The same things were measured in two ways. Each way mixes the same 9 hidden numbers, adds some noise and spreads widely along 6 directions of its own, which tell nothing about the thing.
(in the rows, 128 means zero)
Some things both ways: the first way, then the second way.
| 102 | 140 | 135 | 145 | 125 | 140 | 130 | 130 | 121 | 107 | 123 | 123 | 138 | 124 | 123 | 106 | 141 | 112 | 115 | 114 | 118 | 143 | 128 | 132 | 121 | 129 |
| 115 | 105 | 133 | 136 | 116 | 119 | 124 | 122 | 143 | 158 | 154 | 128 | 156 | 118 | 147 | 130 | 136 | 148 | 150 | 101 |

| 141 | 125 | 147 | 100 | 155 | 130 | 139 | 112 | 117 | 126 | 115 | 153 | 119 | 131 | 118 | 137 | 135 | 151 | 118 | 116 | 129 | 129 | 127 |  97 | 106 | 139 |
| 142 | 100 | 143 | 174 | 116 | 142 | 116 |  95 | 135 |  94 | 130 | 120 | 125 |  95 | 134 | 137 | 153 | 120 | 139 | 127 |

| 133 | 140 | 127 | 126 | 143 | 132 | 144 | 149 | 137 | 142 | 121 | 115 | 120 | 143 | 135 | 142 | 149 | 146 | 125 | 127 | 113 | 138 | 140 | 123 | 129 | 146 |
| 126 | 121 | 107 | 130 | 114 | 110 | 130 | 151 | 143 | 129 | 135 | 136 | 106 | 132 | 107 | 126 | 118 | 136 | 110 | 134 |

| 154 | 135 | 118 |  90 | 146 | 128 | 146 | 125 | 129 | 157 |  95 | 138 | 105 | 136 | 135 | 144 | 132 | 154 | 134 | 130 | 130 | 114 | 118 | 112 | 132 | 131 |
| 134 | 164 | 133 | 170 | 125 | 132 | 149 | 124 | 139 | 128 | 121 | 144 | 107 | 129 | 102 | 115 | 145 | 107 |  87 | 145 |

| 125 | 130 | 134 | 142 | 123 | 137 | 130 | 144 | 120 | 123 | 135 |  93 | 130 | 145 | 132 | 147 | 130 | 136 | 117 | 144 | 121 | 126 | 134 | 146 | 139 | 110 |
| 119 | 135 | 126 | 146 | 127 | 130 | 125 | 134 | 122 | 118 | 111 | 149 | 116 | 124 | 128 | 103 | 136 | 114 | 140 | 119 |

| 129 | 124 | 141 | 139 | 123 | 121 | 135 | 142 | 143 | 132 | 120 | 148 | 108 | 105 | 133 | 130 | 138 | 149 | 127 |  95 | 138 | 130 | 125 | 130 | 127 | 134 |
| 145 | 124 | 109 |  99 | 114 | 111 | 116 |  96 | 114 |  95 | 140 | 106 | 103 | 122 | 116 | 124 | 139 | 111 | 152 | 134 |

| 129 | 131 | 142 | 118 | 154 | 154 | 126 | 133 | 118 | 148 | 149 | 125 | 109 | 156 | 126 | 149 | 143 | 137 | 133 | 129 | 112 | 145 | 126 | 117 | 119 | 141 |
| 162 | 155 | 152 | 175 | 153 | 172 | 124 | 123 | 110 | 129 |  98 | 152 | 103 | 140 | 146 | 122 | 156 | 127 | 116 | 111 |

| 109 | 133 | 119 | 138 | 127 | 133 | 124 | 130 | 106 | 122 | 130 | 160 | 127 | 148 | 125 | 121 | 126 | 114 | 124 | 117 | 128 | 127 | 107 | 121 | 119 | 128 |
|  93 | 109 | 165 | 132 | 130 | 148 | 111 | 135 | 118 | 161 | 128 | 131 | 118 | 130 |  98 | 139 | 147 | 147 | 104 | 110 |

| 144 | 130 | 138 | 113 | 145 | 133 | 127 | 113 | 124 | 145 | 130 |  99 | 136 | 133 | 141 | 135 | 123 | 154 | 126 | 129 | 131 | 137 | 136 | 131 | 127 | 125 |
| 153 | 139 | 116 | 124 | 104 | 113 | 142 | 105 | 124 | 120 | 130 | 119 | 120 | 114 | 120 | 113 | 138 | 123 | 146 | 136 |

| 130 | 122 | 141 | 133 | 130 | 119 | 114 | 115 | 110 |  94 | 154 | 136 | 141 | 139 | 107 | 122 | 113 | 142 | 111 | 145 | 131 | 135 | 142 | 141 | 110 | 123 |
| 186 | 182 | 116 | 158 | 118 | 110 | 119 | 109 | 134 | 113 | 132 | 123 | 100 | 136 | 151 | 115 | 155 | 124 | 121 | 166 |

| 120 | 132 | 141 | 116 | 109 | 109 | 118 | 124 | 126 | 123 | 151 | 156 | 139 | 120 | 124 | 132 | 116 | 132 | 133 | 100 | 160 | 125 | 106 | 112 | 116 | 123 |
| 106 | 134 | 125 | 102 | 117 | 130 | 120 | 110 | 130 | 150 | 148 |  93 | 112 | 132 | 108 | 127 | 152 | 136 | 140 | 137 |

| 135 | 121 | 143 | 129 | 137 | 130 | 126 | 117 | 124 | 100 | 131 | 125 | 132 | 132 | 111 | 116 | 119 | 143 | 112 | 131 | 113 | 141 | 138 | 143 | 119 | 128 |
| 159 | 164 | 141 | 153 | 129 | 143 | 132 | 112 | 109 | 142 | 138 | 118 | 112 | 108 | 129 | 122 | 149 | 133 | 141 | 122 |

| 120 | 128 | 111 | 138 | 132 | 117 | 147 | 135 |  97 | 134 | 124 | 143 | 139 | 139 | 125 | 116 | 111 | 127 | 138 | 124 | 124 | 146 | 123 | 115 | 106 | 129 |
| 161 | 127 | 134 | 178 | 113 | 128 | 117 | 132 | 127 | 127 | 162 | 131 | 129 | 118 | 129 | 135 | 149 | 144 | 113 | 119 |

| 137 | 124 | 134 | 129 | 147 | 135 | 154 | 133 | 107 | 143 | 121 | 130 | 113 | 122 | 127 | 140 | 121 | 119 | 145 | 124 | 130 | 153 | 114 | 108 | 118 | 122 |
| 124 | 140 | 158 | 154 | 127 | 136 | 107 | 109 | 111 | 130 | 134 | 123 | 112 | 124 | 120 | 128 | 145 | 136 | 130 | 125 |

| 122 | 143 | 125 | 124 | 131 | 141 | 135 | 124 | 127 | 117 | 116 | 128 | 145 | 137 | 133 | 115 | 139 | 129 | 118 |  99 | 119 | 145 | 107 | 142 | 137 | 117 |
|  96 | 123 | 143 | 152 | 133 | 151 | 124 | 108 | 136 | 123 | 108 | 121 | 142 | 127 | 132 | 111 | 166 | 115 | 162 | 117 |

| 134 | 120 | 125 | 149 | 130 | 114 | 122 | 126 | 120 | 111 | 133 | 159 | 136 | 125 | 127 | 118 | 107 | 127 | 122 | 103 | 139 | 141 | 116 | 133 | 121 | 128 |
| 151 | 156 | 122 | 119 | 129 | 116 | 117 | 101 | 119 | 126 | 133 | 110 | 107 | 143 | 125 | 118 | 145 | 121 | 141 | 138 |

| 128 | 133 | 127 | 129 | 138 | 112 | 140 | 120 | 103 | 105 | 126 | 135 | 162 | 137 | 125 | 117 | 118 | 144 | 109 | 108 | 131 | 148 | 131 | 118 | 105 | 118 |
| 126 | 145 | 114 | 141 | 125 | 135 | 141 | 111 | 141 | 150 | 153 | 107 | 117 | 131 | 113 | 127 | 144 | 123 | 132 | 131 |

| 124 | 134 | 130 |  90 | 141 | 131 | 134 | 116 | 115 | 128 | 110 | 169 | 120 | 149 | 117 | 126 | 141 | 152 | 119 | 108 | 121 | 111 | 114 |  98 | 107 | 145 |
|  90 | 115 | 151 | 192 | 132 | 167 | 131 | 123 | 163 | 134 | 109 | 146 | 124 | 118 | 127 | 127 | 158 | 114 | 100 | 135 |

| 127 | 145 | 127 | 107 | 144 | 143 | 134 | 118 | 131 | 165 | 107 | 119 | 106 | 127 | 146 | 125 | 147 | 144 | 141 | 121 | 128 | 131 | 127 | 124 | 126 | 138 |
| 127 | 147 | 141 | 156 | 120 | 134 | 154 | 119 | 156 | 170 | 118 | 156 | 135 | 123 | 142 | 114 | 145 | 124 | 103 | 132 |

| 104 | 131 | 129 | 154 | 111 | 114 | 135 | 149 | 108 | 117 | 150 | 134 | 121 | 128 | 122 | 137 | 121 | 131 | 121 | 134 | 138 | 125 | 136 | 124 | 109 | 116 |
| 118 | 119 | 139 | 159 | 132 | 157 | 116 | 144 | 125 | 143 | 134 | 140 | 112 |  97 | 140 | 127 | 152 | 135 | 124 | 114 |

| 127 | 121 | 162 | 119 | 125 | 143 | 119 | 111 | 122 |  81 | 129 | 106 | 136 | 125 | 104 | 123 | 127 | 131 | 101 | 145 | 123 | 118 | 136 | 142 | 128 | 108 |
| 140 | 150 | 148 | 161 | 113 | 117 | 122 |  84 | 129 | 111 | 124 | 120 | 126 | 113 | 137 | 120 | 147 | 121 | 144 | 138 |

| 101 | 137 | 154 | 124 | 112 | 143 | 125 | 136 | 139 | 111 | 127 | 126 | 119 | 112 | 111 | 117 | 153 | 121 | 124 | 116 | 121 | 123 | 124 | 125 | 127 | 135 |
| 123 | 146 | 113 |  97 | 111 | 103 | 138 | 119 | 133 | 157 | 166 | 110 | 131 | 139 | 124 | 129 | 124 | 145 | 141 | 115 |

| 135 | 132 | 120 | 138 | 144 | 126 | 143 | 118 | 128 | 140 | 122 |  97 | 138 | 136 | 138 | 101 | 108 | 130 | 136 | 123 | 102 | 158 | 143 | 134 | 118 | 148 |
| 169 | 139 | 129 | 165 | 106 | 122 | 141 | 135 | 131 | 131 | 136 | 131 | 130 |  98 | 142 | 131 | 127 | 162 | 139 | 115 |

| 129 | 149 | 123 | 120 | 117 | 117 | 126 | 147 | 157 | 140 | 120 | 138 | 125 | 130 | 132 | 131 | 149 | 137 | 131 | 119 | 131 | 121 | 126 | 123 | 139 | 154 |
| 156 | 117 | 106 | 144 | 131 | 143 | 149 | 155 | 123 | 142 | 144 | 122 | 140 | 112 | 107 | 121 | 147 | 134 | 147 |  94 |

| 105 | 127 | 131 | 127 |  97 | 135 | 104 | 130 | 109 | 121 | 151 | 117 | 145 | 152 | 127 | 131 | 118 | 125 | 122 | 138 | 140 | 104 | 111 | 147 | 141 |  99 |
|  80 | 171 | 134 | 132 | 138 | 144 | 137 | 125 | 131 | 152 |  88 | 149 | 106 | 170 | 111 |  86 | 149 | 105 | 126 | 140 |

| 125 | 132 | 113 | 127 | 122 | 126 | 133 | 143 | 142 | 169 | 107 | 129 | 127 | 132 | 151 | 120 | 131 | 135 | 147 |  90 | 125 | 129 | 106 | 126 | 142 | 144 |
| 135 | 133 |  97 |  93 | 120 | 119 | 154 | 128 | 107 | 124 | 138 | 119 | 127 | 148 |  90 | 110 | 125 | 120 | 157 |  95 |

| 121 | 130 | 148 | 135 | 154 | 153 | 153 | 145 | 130 | 128 | 122 | 119 | 111 | 135 | 130 | 134 | 154 | 137 | 120 |  95 |  98 | 156 | 128 | 117 | 118 | 138 |
| 138 |  97 | 139 | 132 | 116 | 124 | 107 | 111 | 126 | 112 | 160 | 134 | 123 | 113 | 148 | 159 | 125 | 144 | 118 | 101 |

Other things, the second way, with their names:
<192>: | 160 | 140 | 131 | 129 | 127 | 132 | 122 | 109 | 100 | 147 | 162 | 110 | 112 | 111 | 113 | 126 | 155 | 124 | 135 | 118 |
<230>: | 124 | 105 | 118 | 114 | 123 | 139 | 130 | 143 | 122 | 158 | 136 | 120 | 140 | 102 | 138 | 122 | 134 | 155 | 177 |  91 |
<191>: | 146 | 101 | 143 | 145 | 117 | 141 | 132 | 104 | 109 | 115 | 131 | 111 | 129 |  97 | 112 | 140 | 130 | 141 | 158 |  97 |
<17>: | 194 | 177 | 108 | 104 | 114 | 106 | 144 | 103 | 121 |  97 | 133 | 124 | 104 | 125 | 159 | 134 | 129 | 129 | 131 | 127 |
<7>: | 114 | 126 | 148 | 133 | 139 | 150 | 143 | 114 | 138 | 129 |  93 | 127 | 144 | 127 | 127 | 123 | 150 | 122 | 147 | 102 |
<8>: | 132 | 140 | 144 | 167 | 120 | 128 | 126 | 116 | 132 | 130 | 131 | 132 | 128 | 129 | 129 | 127 | 134 | 141 | 130 | 118 |
<224>: | 159 | 143 | 132 | 149 | 133 | 149 | 133 | 142 | 122 | 141 | 137 | 126 | 109 | 115 | 129 | 141 | 147 | 146 | 110 | 113 |
<185>: | 131 | 147 | 134 | 154 | 116 | 122 | 132 | 127 | 120 | 119 | 138 | 110 | 130 | 118 |  89 | 116 | 150 | 126 | 139 | 126 |
<28>: | 116 | 127 | 162 | 133 | 133 | 158 | 131 | 124 | 111 | 125 |  76 | 124 | 113 | 101 |  99 | 115 | 153 | 125 | 140 | 121 |
<293>: | 113 | 139 | 141 | 132 | 136 | 146 | 130 | 135 | 132 | 142 | 117 | 124 | 124 | 134 | 116 | 128 | 150 | 134 | 123 | 115 |
<5>: | 142 | 106 | 175 | 147 | 126 | 174 |  98 |  91 | 105 | 126 | 110 |  96 | 117 |  94 | 118 | 135 | 192 | 135 | 146 | 129 |
<106>: | 147 | 148 | 147 | 174 | 125 | 149 | 125 | 122 | 130 | 111 | 112 | 142 | 115 | 122 | 148 | 129 | 150 | 138 | 114 | 126 |
<144>: | 163 | 152 | 124 | 146 | 134 | 129 | 121 |  96 | 112 | 104 | 134 | 137 | 106 | 127 | 159 | 122 | 132 | 115 | 146 | 117 |
<260>: | 156 | 148 | 138 | 171 | 132 | 141 | 138 | 126 | 141 | 108 | 116 | 122 | 116 | 118 | 123 | 140 | 141 | 132 | 113 | 126 |
<202>: |  97 | 111 | 121 | 134 | 132 | 145 | 131 | 121 | 155 | 157 | 137 | 129 | 130 | 128 | 139 | 123 | 147 | 119 | 133 | 119 |
<226>: | 168 | 153 | 114 | 176 | 125 | 115 | 149 | 130 | 145 | 131 | 138 | 156 | 139 | 113 | 172 | 119 | 117 | 131 | 139 | 105 |
<68>: | 155 | 159 | 156 | 167 | 105 | 133 | 112 | 108 | 119 | 113 | 136 | 110 |  86 | 122 |  95 | 141 | 162 | 141 |  82 | 166 |
<91>: | 148 | 134 | 113 | 123 | 100 |  98 | 120 | 134 | 122 | 158 | 182 | 107 | 137 | 107 | 129 | 122 | 135 | 158 | 159 | 120 |
<71>: | 148 | 161 | 106 | 130 | 115 | 113 | 143 |  90 | 132 | 122 | 128 | 114 | 117 | 144 | 120 | 103 | 140 | 109 | 151 | 144 |
<158>: | 162 | 113 | 122 | 175 |  99 | 130 | 133 | 109 | 139 |  48 | 110 | 119 | 120 | 104 | 123 | 137 | 140 | 128 | 134 | 135 |
<168>: | 137 | 157 |  88 | 147 | 123 | 114 | 168 | 142 | 157 | 132 | 121 | 150 | 137 | 154 | 135 | 103 | 120 | 118 | 135 | 118 |
<365>: | 148 | 179 | 160 | 141 | 128 | 150 | 152 | 105 | 117 | 141 | 102 | 128 | 102 | 111 | 128 | 134 | 136 | 140 | 114 | 126 |
<213>: | 140 | 159 | 118 | 133 | 109 | 105 | 142 | 128 | 134 | 153 | 165 | 135 | 142 | 144 | 130 | 116 | 145 | 131 | 121 | 118 |
<167>: | 137 | 116 | 122 | 147 | 108 | 126 | 111 | 106 | 136 |  88 | 121 | 116 | 116 | 143 | 108 | 121 | 161 | 115 | 127 | 150 |
<233>: | 152 | 140 | 139 | 132 | 113 | 121 | 138 |  99 | 123 | 118 | 138 | 118 | 119 | 112 | 116 | 139 | 135 | 128 | 119 | 125 |
<201>: | 137 | 132 | 144 | 174 | 115 | 115 | 110 | 127 | 133 | 137 | 143 | 136 | 134 | 144 | 122 | 123 | 145 | 143 | 114 | 128 |
<396>: | 154 | 146 | 118 |  88 | 107 | 110 | 139 | 114 | 123 | 108 | 125 |  92 | 109 | 113 | 117 | 137 | 128 | 147 | 148 | 130 |
<137>: | 118 | 154 | 125 | 123 | 142 | 135 | 144 | 137 | 125 | 158 | 150 | 143 | 112 | 156 | 113 | 132 | 126 | 127 |  99 |  99 |
<50>: | 141 | 106 | 127 | 139 | 123 | 123 |  95 | 123 | 106 | 116 | 141 | 148 | 123 | 139 | 133 | 114 | 146 | 121 | 141 | 109 |
<4>: | 114 | 118 | 150 | 143 | 147 | 160 | 119 | 119 | 121 | 139 | 109 | 154 | 109 | 118 | 137 | 124 | 149 | 111 | 119 | 110 |

Some of these things the first way, each followed by its name:
| 115 | 133 | 125 | 132 | 107 | 118 | 134 | 143 | 136 | 155 | 143 | 116 | 119 | 125 | 143 | 131 | 109 | 124 | 151 | 106 | 136 | 124 | 110 | 117 | 128 | 130 | : <106>
| 107 | 146 | 149 | 142 | 123 | 135 | 126 | 132 | 132 | 122 | 153 |  80 | 135 | 120 | 142 | 136 | 130 | 117 | 119 | 130 | 133 | 138 | 142 | 128 | 123 | 118 | : <396>
| 105 | 146 | 112 | 153 | 118 | 124 | 130 | 137 | 124 | 111 | 130 | 129 | 148 | 143 | 137 | 111 | 125 | 113 | 116 | 105 | 121 | 141 | 112 | 141 | 129 | 121 | : <293>
| 122 | 115 | 136 | 132 | 108 | 135 | 117 | 158 | 153 | 145 | 120 | 175 |  91 | 122 | 117 | 121 | 146 | 143 | 147 | 101 | 122 | 115 | 110 | 140 | 143 | 156 | : <50>
| 140 | 136 | 124 | 103 | 136 | 127 | 133 | 131 | 130 | 153 | 123 | 138 | 146 | 147 | 138 | 127 | 138 | 158 | 136 |  89 | 126 | 144 | 110 | 125 | 135 | 135 | : <167>
| 135 | 123 | 135 | 117 | 131 | 126 | 135 | 122 | 137 | 145 | 105 | 133 | 127 | 113 | 133 | 109 | 133 | 151 | 139 | 102 | 126 | 137 | 124 | 129 | 128 | 142 | : <71>
| 150 | 114 | 124 | 146 | 153 | 118 | 155 | 130 | 110 | 159 | 127 | 135 | 114 | 121 | 149 | 140 |  96 | 132 | 145 |  97 | 135 | 160 | 116 | 105 | 111 | 126 | : <144>
| 128 | 135 | 131 | 130 | 116 | 120 | 110 | 131 | 163 | 129 | 146 | 130 | 129 | 130 | 135 | 113 | 125 | 136 | 128 | 100 | 121 | 137 | 125 | 142 | 136 | 155 | : <230>
| 124 | 132 | 124 | 133 | 114 | 128 | 135 | 147 | 125 | 145 | 125 | 122 | 133 | 126 | 127 | 129 | 125 | 116 | 147 | 124 | 128 | 139 | 113 | 127 | 138 | 128 | : <201>
| 122 | 119 | 120 | 137 | 129 | 124 | 141 | 126 | 110 | 103 | 117 | 140 | 145 | 143 | 110 |  94 | 115 | 152 | 118 | 111 | 100 | 145 | 132 | 150 | 114 | 127 | : <68>
| 115 | 144 | 152 | 123 | 101 | 120 | 114 | 145 | 152 | 116 | 156 | 113 | 145 | 126 | 136 | 146 | 146 | 148 | 115 | 101 | 149 | 117 | 121 | 133 | 138 | 120 | : <202>
| 135 | 136 | 138 | 121 | 129 | 127 | 144 | 136 | 142 | 141 | 122 | 125 | 112 | 103 | 117 | 126 | 137 | 135 | 151 | 128 | 126 | 153 | 132 | 129 | 126 | 145 | : <91>
| 105 | 131 | 148 | 147 | 128 | 148 | 127 | 150 | 125 | 124 | 136 | 129 |  99 | 127 | 129 | 146 | 156 | 136 | 114 | 124 | 128 | 121 | 135 | 133 | 126 | 120 | : <4>
| 124 | 136 | 126 | 130 | 120 | 129 | 135 | 134 | 126 | 100 | 103 | 119 | 143 | 130 | 113 | 117 | 133 | 123 | 112 | 142 | 118 | 123 | 126 | 143 | 139 | 117 | : <185>
| 123 | 139 | 109 | 144 | 126 | 100 | 141 | 135 | 124 | 129 | 120 | 143 | 132 | 124 | 142 | 125 | 102 | 110 | 126 | 109 | 142 | 127 | 114 | 101 | 113 | 135 | : <260>
